The same things were measured in two ways. Each way mixes the same 4 hidden numbers, adds some noise and spreads widely along 3 directions of its own, which tell nothing about the thing.
Some things both ways: the first way, then the second way.
[ -4  17 -17 -13 -35  15  15  29  29  27  51 -24  31  14 -10]
[-26  -6 -56 -20   9  10  -8   5 -18  -1   6 -17  10]

[ -1 -46  18 -38 -36 -38  -5   1  11  25  27   1  17  48 -13]
[-11  15 -18  20  -2  10 -15  26 -12 -22 -20 -10   9]

[-15 -13 -16 -19 -33  39  26 -17  10  24  46 -25   8  -8  -7]
[-16  15 -37  15 -10  -2 -13  -6  13   0  10 -17  34]

[-13  -1 -16 -25 -16  43  18  12  34  19  43   0  22  21   8]
[-21 -11 -11  10  16  -5 -12  -3   1 -12  -8 -50   8]

[ -2 -24  10 -35 -20 -12  -7   6   9  20  16  11  13  45  -2]
[ -7  -5 -23   1  -2  20 -12  35 -26 -20 -24  -9 -10]

[ 11  13   9  -5 -15 -29 -12   7   8  10  -8  10   7  38   2]
[ -6  -1   5 -16   5  17  10  10 -12  -8 -20  13  26]

[  1 -60  16 -37  -1 -11 -15  11 -31  -4   6  44  21   3 -21]
[-19 -35   5  -1  38  12   0   8 -29 -21 -39 -70  19]

[  9  32   0  29 -13 -33 -15   8 -25   4  -5   2   7 -21 -21]
[-23 -19  -5 -18   6  28   9   7 -24  20 -24 -37   0]

[  2  14   1   1   4  -2   4 -10  26   2 -16  22  -3  48  29]
[-28 -22  28 -21  41  -3   4  -6  -6  -8 -14 -23   5]

[  3   4  -2  20  -7 -18  -3   3  -7   5   9  -2  21 -14 -14]
[-28 -19 -23 -13   9  13  -7   0 -12  12  -8 -46 -12]

[ -6  12 -22  14 -18  31  20 -10   5   8  37 -22  24 -29 -11]
[-28  -9 -54  -1  -7   5 -25  -4   0  19  14 -48 -17]

[ -1  -6   6 -17   2  -1  -3  -4  22   5  -7  33   4  54  23]
[-29 -27  27  -9  39   7  -4  14 -22 -19 -30 -45 -23]

[ -3  38 -13  -6   3  76  36   0  44  42  15 -33 -39  -4  16]
[  8  -3 -15 -21 -38  -1  -8 -19  27  43  34  27 -18]

[  1  22  -3 -19 -11  15   5  18  11  22  17   0  10  26   4]
[-16 -19 -25 -34  14  15   4   9 -25   2  -7  -1  11]

[ 10  16  12  24  41   5 -13   2 -38 -13 -29  32  -8 -35 -13]
[ -9 -45   9 -53  16  17  25 -24  -9  28  -9 -19  28]

[ 11  11   4   9  12 -14  -8  14   8   9  -9  10   9   9  -1]
[  8 -12   3  -5 -24  14  -3   8   1  10 -10   0 -15]

Other things, the second way, with their names:
(154): [-18  -2  10 -18  -4   7   9 -13   8  20  -1  -7  12]
(14): [  7   2 -16  47  -2  30 -16  52 -41 -56 -64 -41  27]
(217): [-28 -33  15 -36  46  11  10   6 -29 -10 -22 -22 -10]
(66): [  4 -23   8  -1  -6  16   0   6  -8  -1 -23 -28   1]
(274): [ 10  -2 -55  -2 -36  12 -20  11  -3   8   9   2  -3]
(29): [-22  -7 -24 -15  19   8  -3   8 -16 -12 -12 -15  16]
(208): [  1   2 -19 -15 -33  30  14   3  -8  25 -12  18  28]
(215): [-30  17  -1  14   8 -13  -6 -17  24  -4   6 -20  24]
(224): [-35   0  20  -7  18   6   1   3  -6   7 -16 -13 -20]
(335): [-12  21 -17  22 -34 -10 -29  -3  30  18  20  -4 -38]
(398): [-21  -9   7  11  35  14 -12  35 -33 -45 -41 -32 -11]
(145): [-30   8 -57  -2 -15   0 -19  -5   9  25  21 -20 -13]
(146): [  1 -12 -17 -19  -6  17  13  -4  -9   1  -7   4  55]
(410): [-25 -26   0  -2  20 -17 -10 -32  23  12  13 -59   1]
(127): [-11  10 -59  14 -29   9 -25   5   1  12   9 -20   1]
(236): [-35  -7  -7   9  16  -1 -17  -2   1   3 -10 -58 -18]
(275): [ -9  -2  -6 -11  -5  -6   0 -21  22  14  16   0  19]
(87): [  7  -3 -24 -19 -36  33   2  22 -20  23 -14  17 -12]
(341): [-23   7  62  15   6 -25  -5 -28  45  18   9 -22 -32]
(212): [ -4 -30 -51 -13  17   3 -10   2 -21 -20  -4 -36  32]
(291): [-13   2  -4   7  -1  12   2   6  -4 -10 -19 -18  25]
(151): [ 10  -7 -20  -2 -31   6  -4  -9  13  18   7  -3  14]
(148): [-21  -9 -63 -28 -19  15  -8   2  -9  32  16 -10 -15]
(277): [ -7  29   9  49 -15  16 -24  40 -13 -30 -37 -17 -20]
(75): [  5 -24   0 -16  13   7   9  -4  -7 -11 -15 -14  42]
(2): [-11 -29  -6 -25   9  26  11   7 -30   9 -30 -29   5]
(200): [ 16  -9  -2  -9 -27  22   0  19  -9   7 -11  17  -8]
(114): [-15   4  20  25  21  12  -5  23 -20 -37 -44 -36  13]
(116): [-18 -28 -13 -40 -13  -3   3 -42  23  57  29 -20 -14]
(147): [-14  23  16  36 -10 -13 -14 -13  35  -2   3 -20  17]
(282): [-24   9 -16   3  -8   1  -3 -15  14  13   4 -24  19]
(260): [-20   1  12   4  25   8  -6  26 -21 -31 -31 -11  -3]
(188): [  8 -13 -64 -33 -30  29  -1   8 -22  19   7  18  17]

Some of these things the first way, each followed by its name:
[ -8 -47   2 -19   5   3  -4  33   1  -4  40  27  56   4 -14]	(212)
[ 14  -5  20 -13 -17 -25 -17  -3 -33  24  -6   0 -23  -8 -35]	(87)
[-12 -15  -9   7 -29  18  16 -24  -9  11  34 -21   8 -26 -23]	(127)
[ -5  -5 -10  10 -12  14  21 -38  32   7   8 -11   5  12  15]	(147)
[ -3  14 -23  38  -7   8  11 -11   5 -14  18   1  34 -20  -2]	(274)
[ -5   6 -11  28 -27   4  23 -23  24  13  25 -31   8 -21  -9]	(145)
[-12 -26  -5  -7  14  46  24 -11  16   2  13  12   1 -14  11]	(410)
[ -1   6  -6   5   4  29   9  14   1  15  18  -3   7 -23 -12]	(151)
[  4  22  -1  -8  -9   5 -10  24 -23  13   6  11   3  -7 -18]	(2)
[  2  21 -12   3 -23  25  15 -20  -7  18  18 -29 -15 -33 -22]	(148)
[ 12  29   2  23  -8 -12  -1 -10   7  11 -11 -11  -6   1  -1]	(154)
[-12  37 -25  12 -27  59  44 -38  63  25  25 -36 -19  19  26]	(335)
[ -6  -2   1 -21 -27 -24  -4 -11  31  14  -2  12  12  74  27]	(260)
[ -1 -14   2  18  10  15  12 -37   0  -2 -12   5 -16 -12   8]	(275)
[-12  14 -18  -8 -21  39  24 -11  26  14  26 -11   2  11  12]	(236)
[  7  16   4  -8 -23 -12  -1 -20  24  26  -8  -4 -26  42  14]	(224)
